The first 5 rows are patterns. Each new row is the sum of 2 different patterns, raised or lowered, with some noise. Before adding, each is slid sideways (what falls off one end comes back at the other) and multiplied by a number that may be negative. Names go in the order of the patterns.
In the rows, zero is written as 128.
Known rows, each followed by the names of its patterns:
[119 137 119 150 110 156 122 118 154 115 127 134 128 113 138  61 117 102
 135 106 122 139 119 121 118 136 106 137 110 121 152 116 142 108 118 133
 122 144 135 132 112 115] : J_954
[127 106 133 157 108 116 111 157 135 112 110  94  94 163 129 131 112 105
 124 119 129  87 106 116 149 146 136 103 130 144 133 138 166 130 131 126
 108 127 142 108 135 105] : J_380
[135 126 127 144 163 146 159 136 117 119 123  84 117 113 123 126 145 143
 119  99 108 154 117 110 118 104 122 154 128 155 131 129 119 141 111 130
 120 110 140 132 153 153] : J_697
[148 153  92 108 126 126 127 103  85 144 124 148 108 120 124 136 110 110
 140 167 101 125 136 111 134 152 158 113 118 172 139 118 113 133 138 114
 149 150 144 140 131 165] : J_233
[119 152 126 149  74 145 120 143 119  91 113 122 146 124 121 182  81 108
 125 128 120 136 139  73 121 123 128 136 126 116 133 130 155 140 122 152
 133 124 135 148 115 130] : J_749

New rows, each followed by the names of its patterns:
[151 148 156 130 122 166 111 136 134 120 136 146 111 149 122 139 119 146
 174 143 159 135 131 111 135  83 120 141 121 144 136 140 133 105 130 162
 129 107 117 106 136 155] : J_954 J_697
[135  83 112 142 134  99 110 107  93 110 136 139 101 112 120 152 146 155
  48  88 104 116 122  88  78 122 134 140  98  83  89 108 108  89 104 137
  75  76 112  90 112 143] : J_380 J_233
[115 140 122 133 179 155 128 124 156 117 106 122 152 147  94 148 157 143
 153 132 128 138 118  98 109 131 112 139 103 101 150 111 137  88  98 115
 132 113  99 105 138  80] : J_697 J_233
[144 130 137 139 120 119 170 154  94 147 149 173 140 149 153 105 136 138
 142 124 106 135 131 200 184 122 146 143 177 198 131 154 126 189 165 157
 122 150 155 151 106 159] : J_380 J_233
[136 155 114 147 135 144 130 211 125 145 124 131 166 159 127 129 121 143
  77 181 179 121 128 132 157 134 168 129 113 108 162 141 149 121 117 115
 121 144  83 115 130 153] : J_380 J_749
[111  84 113 111 100 155 139 111 106  96  92 114 112  89  89  78 109  70
 106 129  83  81 102 125 116  75  95  60 122 117 109  95 100 115 112 103
  91  76  93  56 157 134] : J_380 J_749
[158 112 151 120 116 146 132 142 156 132 146 139 122 131 132 130 137 134
 147 107 125 102 120 139 126 153 141 167 145 158 133 187 131 145 139 174
 156 111 151 154 154 149] : J_954 J_697
[143 145 144 111 135 129 165  90 137 137 127 123 117 149 152 131 101  62
 121 165 121 147 106  84  97 134 137  47  98 125 159 141 128 117 111 126
 120 127 163  97 113 105] : J_380 J_233
[163 131 182 136 210 137 156 123 148 190 183 169 116 161 167 105 210 171
 133 148 137 139 136 206 145 166 148 147 162 153 142 129 109 134 156 127
 132 128 131 111 155 154] : J_697 J_749
[162 145 130  93 139  66  62 144 150 107 117 144 109 106 169 139 108 133
  99 119 160 107 135  80 103 135  96 134 136 124  89 126 114 143  91 150
  84 206 102 122 137 122] : J_954 J_749
[146 124 138 156  70 115 119 128 143 109 112 127 161 176 151 131 158 156
 158 133 158 109 152 133 161 132 168  95 147 104 168 127  94 132 126 139
 114 138 196  61 109 139] : J_233 J_749
[119 101 128 149 125 131 153 152 137 147  90 127 112 144 140 115  99 131
 152 133 140 169  79 114 108 124 121 138 128 101 121 130 142 125 123 101
 114 126 147 139 113 121] : J_697 J_749
[127 107 127 148 110 156 133 138 143 144 112 149 122 140 145 154 150 135
 153 144 146 127 159 160 173 163 151 105 132 100 137 142 134 142 147 176
 143 120 105 142 120 138] : J_380 J_697
[ 78 111 159 159 137  98 142 133 122 130 158 131 110 117  93 154 159 113
 138 110 146 139 126 164  97 133 121 162 130 127 126  90  71 183 133 128
 128 103 110 102 141  97] : J_380 J_233
[139 145 131 131 107 188 103 144 107 144 128 128 146 127 112 104 167 108
 131 125  83 131 129 145 156 121 133 103 128 109 143 130 121 127 137 122
 162 102 133 134 113 165] : J_954 J_697
[107 113 165 132 135 115 130 132 142  87 153 112 138 111 110 136 135 109
 128 117 113 117 119 147 132 110 125 139 124 119 110 113 111 160 117 122
 108 116 120 139 115 117] : J_954 J_380
[162 156 164 140 138 174  91 151 146 161 128 168 166 162 138 156 149 190
 153 156 144 188 184 184 152 139 170 162 127 206 182 150 152 159 160 145
 223 154 186 157 145 181] : J_954 J_749
[139 123  91 134  88 117  85 126 101  83 108 124  97 124  70 108 157 129
 120  65 111 104 112 109 105 163  56 104  96 121 104  89 124  43 116 108
  99 116  89  88 105 121] : J_954 J_749
[ 84 219 159 138 143 138 140 165 204 184 159 153 136 165 149 148 143 111
 152 161 151 170 162 143 131 180 180 177 158 161 121 194 131 121 125 149
 181 165 175 147 146 133] : J_697 J_749
[133 140 126 118 138 111 114  51 133 132 144  79  88 117 117 152 113  82
 159  46  91 110 120  93 137 121  71 120  95 109  96  86  95 119 116 121
  88  88 105 111 119 125] : J_697 J_749
[ 83 139 117  96 148 118 132 109 147 146  96  97  85  89 159 101 115  94
 137 142 122 133  94 132 156 136 150 123 125 138 149 131 155 181 121 101
 152 114 122 157 106 119] : J_380 J_233
[113 111 141 145 144 118 151 106 121 139 106 115 150 153 111 150  95 126
 134 138 139 138 136 151 173 141 160 114 109 127 166 117 117 118 141  94
 145  81 145 138 143 109] : J_380 J_749
[ 97 127  58 131 104 119  84  65  87 107 112 119  86 170  65  82 124  95
  99 116 114  50 106  49  98  90 110  79 106 114 119 109  93 131  93 108
  94 117 114  98 110 109] : J_954 J_749
[ 89 160 139 145 119  99 127 150 155 147 129 162  87 110  95 121 112 132
 134  99 135 117 107 121 143 109 118 123 133 132 141 145 150 128 132 137
 128 119 122 140 115 152] : J_697 J_749
[ 84  90  88  68 149  90  97 111 119  92  86 158  94  93  94  88 102  88
  86  86 106 107 108  85 100 123 124  76 117  87 121  90 109  80 160 101
 103  64 127 136 107 120] : J_233 J_749
[104 107 137 108  86 163 123 100 153 109 117  92 154 125  55 125 140 150
  92 105 148 113 126 132  81 117  85 116 117 158 148 123 156 142 156 145
  91 119 122 138 117 120] : J_380 J_233
[125 131 105 126 153 118 108 112  98 141 108 140 123  79 116 127 141  92
 101 128 131 127 126  99 128 119 119 119 186 146 132 127 114 146 168 101
 136  96 141 115 134 147] : J_380 J_233
[126 116 183  84 119 100 150 125 121 166 147 146 139 151 148 163 143 102
 145 126 150 119 109 110 145 150 162 126 117 122 135 132 115 171 152 143
 127 134 150 130 159 167] : J_954 J_233
[117 132  99 105 135 118 163 137 113 151 111 145 124 163 134 110 141 148
 127 115  98 147 153 139 170  96 121 125 154 142 184 146 148 158 165 144
 101 120 127 161 122 131] : J_954 J_380
[114 116 119 154 155 128 130 149 138 128 152 136  98 118 175 146 110  86
 123 115 115 164 163 154 191 150 183 157 160  87 104 142 161 153  87 109
 167 141 176 124 102 131] : J_697 J_233
[126 122 153 105 139 119 122 128 128  93 142 111 139 102  88 107 128 145
 126 110 171  68 118  99 127 123 110 140  79 111 118 130 121 167 120 147
 118 157 138 110 146 133] : J_954 J_749
[169 184 130 174 172 116 183 167 166 188 187 150 249 176 214 165 210 170
 133 195 185 194 139 185 175 203 205 176 151 159 188 193 186 180 164 164
 200 207 193 162 151 172] : J_954 J_380
[113 121 126 105 110 108 129 135  94 113  94  70 147 104 129 110  92 115
  93 107  82 109 115 134 118 125  78 128 102 121 127 119 123 113 105  97
 123 113 150 126 115 109] : J_954 J_380
[157 137 139 156 140 135 117 101 126 145 125 124 114 121 100 143 146 153
 128 176 133 192 131 146 115 134 173 174 160 105 152 158 109 192 156 121
 138 124 130 131 187 133] : J_697 J_749
[130 150 132 138 115 131 127 140 141 117 120 123 114 116 125 120 154 124
 131 102 130 135 137 134  98  96 136 144 133 101 156 106 126 147 148  95
 130 132  99 135 125 132] : J_380 J_749
[105 118 141 148 114 132 127 115 141 137 104 123 139 142 196 150 138 133
 162 144 133 167 143 146 128 138 128 158 127 123 127 124 135 146 150 127
 116 120 153 154 135 131] : J_954 J_380
[105 127 131 159 157 131 157 137 175 130 137 135 133 149 116 129 127 167
 150 123 149 123 125 130 153 127 124 121 106 142  96 127 154 148 121 132
 152 141 126 119 145 141] : J_233 J_749
[158 128 137 185 168 161 113 126 155 164 143 151  95 138  94 140 167 127
 118 138 166 154 141 111 102  81 151 134 144 125 101 101 114 112  92 129
 134 165 198 159 128 147] : J_380 J_697
[158  76 140 133 116 149 121 136 144 131 164 135 124 152 149 139 146 145
 127 120 137 137 136 160  66 155 127 142 125 110 111 172 154 148 122 200
  94 108 137 138 132 136] : J_954 J_749
[124 101  71 137 112  97 114 118 130  98 101 120 112 108 110 100 120  66
 114  73 150 139  94 128 118 134 149 112 111 156 142 143 113 126 133 120
 114  90 145 111 129 122] : J_954 J_233
[111  99 121  95  99 141 109 117  61  89  84 105  85  71  82 106 108 102
  76  97  94 120  90  89  98 123  68 105 102 103  91 145 120  78 112 127
 110  96  88  91 118  32] : J_954 J_233
[149 185 145 129 147 183 178 116 178 187 175 184 158 156 167 144 121 135
 159 136 166 132 127 183 136 164 112 120 141 161 137 122 125 164  99 140
 171 146 161 213 187 153] : J_697 J_233
[109  90  58 104 102 118  91  67  85 104 113 111 127 122  87 120 120 101
 148 133 139  94  81 148 132  84 103  95 117  78 134 156 103 111  98 168
 132 118  63  61  80 139] : J_380 J_233
[ 83 138 124 158 138 101  96 112 166 121 113 161  80 113 154 131 149 140
 142  88 140 113 132 130 116 133 139 156 172 146 126 148 148 158 154 171
 130 125 121 143  93 138] : J_697 J_749
[130 119 124 107 116 119 136  81 107 107 154 135 142  66 135 130 138 122
 126 113 121 132 104 118 169  76 116 103 123  99 131 152  72 110 105 144
 132 109 101 100  97 165] : J_380 J_749
[101 118  65  60  98  99 101  97 124  54 101 110  88 103  75  67  98 104
 120  94  64 100  73  89 114 122  95 144 105 132 102 117  42  98 102 138
 113  47  98 112 123 119] : J_697 J_749
[ 78 173 146 115 113 125 120 106 193 119 148 120 110 143 126 117 125  96
 104 137  58 111 111 123  88 134 126 126  98 119 109 163 113 120 102 147
 151 147 116 102 131 128] : J_954 J_749
[184 145 154 132 130 144 179  96 134 101 133 146 136 141 167 151 115  88
 167 162 135 170 132  93  91 138  98  76 100 133 139 138 131 134  81  88
 136 107 111  82  89  99] : J_697 J_233
[148 131 110 129 127 145 141 104 142 124 132 139 162 123 135 110 131 149
 168 112 153 120 154 155 126 123 123 123 119 110 153 121  96 129 101 111
 124 151 145 145 137 153] : J_697 J_233
[ 92 100 108  77  74  90 145 123 102 131  90  93 143 115  99  85  98 131
 120  89  82 106 110 150 132  95  90  90 123 114 127 132 126 113 115 107
 101 121  72  96  84 113] : J_380 J_697
[188 180 189 187 154 155 153 161 115 164 137 167 160 152 180 138 146 149
 172 152 129 142 133 166 185 162 171 165 140 162 145 147 165 131 151 167
 155 178 191 154 204 166] : J_954 J_697
[157 169 177 187 180 154 141 161 180 129 205 170 173 142 180 136 157 210
 148 175 160 151 165 183 148 213 150 174 161 160 160 155 164 154 179 153
 186 136 177 152 183 158] : J_954 J_749
[110  97 106  91 128  45 106 110  81 123 102  91 107 117 114 176 111 141
 100 121 114 109 103 112 109 113 123 110  84 123  76 126  86  98 103  96
 119  88  93 136  88 104] : J_954 J_749
[129 116 107 117 105  47  94  89 121  70  94 101 143 127 109 126 102 147
 140  97 138  88 145 109 111 113 127 143 110  87 128 109 103 138 105 112
  76 151 122  71 128 116] : J_954 J_233
[115 145 136  48 105 111 113 130 104  77  96 100 108 102  89  73 104 109
 101  99  80  86  48  73  88 100 113  82  56  94  62 103 107 117  95 116
 120 117 111  78  75  92] : J_380 J_697
[119 167 141 160 119 127 165 163 187 187 125 142 142 169 188 160 175 152
 167 156 151  98 124 128 159 143 146 152 132  96 130 159 139 147 139 120
 153 159 161 164 163 142] : J_380 J_697
[113 112 112  82  86  97 100 137 121 133 145 102 140 126 125  74  93 132
 149 152 112  94 126 117 142 134  92 117  85 139 128 126  86 114 102 138
 126  89 104  80  63 102] : J_380 J_697
[101  82 112 127 119  92  98 103  99 100 133 115 165 148 139 124 131 149
 115 113 116 150 143  61 163 151 132 142 133  95 115 136 123 125 129 103
 139 130 126 135  91 110] : J_697 J_749
[112 127 165 148 115 113 153 115  99 112 140 141  90 141 146 135 143 124
 130 134 121  86 100 121 107 129  97  89 142 108 132  85  92 111 126 103
  93 104 139  76 109 132] : J_697 J_233
[176 170 126 182 141 145 176 100 168 137 166 161 115 133 151 211 153 147
 166 124 134 145 132 148  93 119 130 168 166 157 147 135 188 189 141 133
 132 154 207 143 151 157] : J_233 J_749
[158 157 127 145 150 125 192 169 145 158 138 160 120 192 162 132 160 146
 147 158 158 140 187 152 175 130 164 157 136 145 163 155 149 150 142 151
 191 120 164 128 171 184] : J_954 J_749
[155 201 167 149 169 167 136 162 166 127 167 148 194 173 180 101 167 158
 196 161 144 145 138 163 148 111 197  99 133 149 169 158 154 142  87 168
 140 140 152 132 137 179] : J_697 J_749
[127 121 188 146 122 127  96 132 132 147  97 135 128 166 170 134 114 121
 132 138 150 174 127 113 121  96 132 161 129 147 159 148 135 149 165 106
 119 135 190 162 104 135] : J_380 J_697
[104 112 164 103 108 103 129 136 129 158 141 119 122 149 154 131 144  75
 103 145 125 147 107  88 134 132 133 109 113 111 145 111 127 158 169  99
 122 147 138 147 175 161] : J_697 J_233
[ 78 159 102 118 115 127 155 115 109  89 125 113  83 146 157 110 107 144
  95 103 174 122 109 123  52 107 106 116  94  86 112 111  86 101 124  90
 102 114 107 145  81 128] : J_954 J_749
[117 138 157 107 129 112 108 113 146 137 124  84 120  90 165 135 153 130
 187 172 161 146 126 122 126 108 196 170 112 146 159 138 153 179 114 139
 108 127 136 154 120 152] : J_697 J_749
[118 125 136 144 127 150 171 120 101 148 119 121 151 111 113  89 138 121
  98 141 121 134 112 141 148 101  99  92  96 151 101 116  99 140 142 123
 133  99 132 153 129 144] : J_380 J_233
[118 161 114 127 137 142 152 157 153 183  62 152 143 135 151 146 130  65
 150 145 103 141 151 146 143 137 180 134 118 150 137 137 113 141 105 180
 153 165 144 164 118 198] : J_233 J_749
[153 140 122 154 140 133 187 142 160 146 144 110 129 128 127 109 107 108
 123 125 150 114 114 143 137 129 101 142 141 161 117 145 107 143 182 167
 130 111 165 146  78 164] : J_233 J_749
[162 129 113 122 140 138 131 110  98 128 143 128 119 111 109  73 104 114
 125 142 112  85 125  92 138 132 149 122 129 147 145 140  99 107 125 145
 173 166  76 129 133 145] : J_380 J_697
[152 191 155 138 125 181 156 120 143 158 179 157 167 188 145 139 145 160
 180 137 163 141 186 172 155 134 154 170 193 144 173 150 171 147 151 169
 167 163 141 107 178 181] : J_697 J_233
[168 120 123 136 122 112 107 177 111 138 108 111 152 123 136 105  95 120
 124 125 128 131 104  98 126 130 123 131 109 136 161 102 155 103 133 160
 135 115 121  64 119  58] : J_954 J_749
[ 72 101 129 110  78 101  86  60  91 123 104  78  95  89  69  74  79  89
  49 107 122 120  74  91 126  85  87 113  87 100  64  65  76 143 102 106
  82  99 105 140 107  87] : J_380 J_233
[154 158 160 131 135 116 144 145 146 128 175 137 124 179 136 157 132 150
 118 204  79 147 114 161 162 158 162 125 146 145 107 170 172 137 143 174
 131 152 179 146 158 143] : J_954 J_749
[130 114 103  90 117  94 132 122 152 125 156 151 129 128 130 109 105 139
 103 135  86 140 123 130 153 125  98 118 108 108 131 120 111 156 115 141
 125 108 127 101 117 124] : J_954 J_697
[146 131 164  83 132 133 117 155 133 129 131 165 135 188 123 137 117 161
 130 108 132 125 111 119 142 122 156 134  97 152 111 159 137 138 131  97
 133 132 152 119 130 132] : J_954 J_380
[134 124 150 113 135  99  83 133 132 132  91  92 123 110 139 154 103 123
 151 141 148 128 129 109 141 144 150 120  90 126 151 126 126 123  99  96
 105 118 122 142 113 123] : J_380 J_697
[111 124 120 152 118 133 138 105  98 168 133 144 144 129 108 118 131 139
  92 110 147 145 146 140 148 113 113 132 147 142 127 123 105 152 142 101
 125 124 147 161 132 143] : J_697 J_233
[143 123 149 141 128 143 130 144 129 120 139 136 137 162 155 129 140  83
 141 141 153 143 136 136 120 125  93 134 108 137 119 144 167 120 122 102
 147 131 116 140 122 135] : J_954 J_697
[131 145 150 137 143 112 121 103 182 137 152 102 145 173 151 152 121 117
 138  67 168 147 140 123 149 124 127 187 131 133 113 109 130 141 129 120
  86 110 116 106 134 138] : J_697 J_749
[144 115 104 134 131 126 128 159 113 134 113 107 143 127 123 118 102 130
 105 140 153 114 106 106 140 136 106 130  88 123 147 119 144 106 110 130
 120 116 103  62 110 120] : J_954 J_380
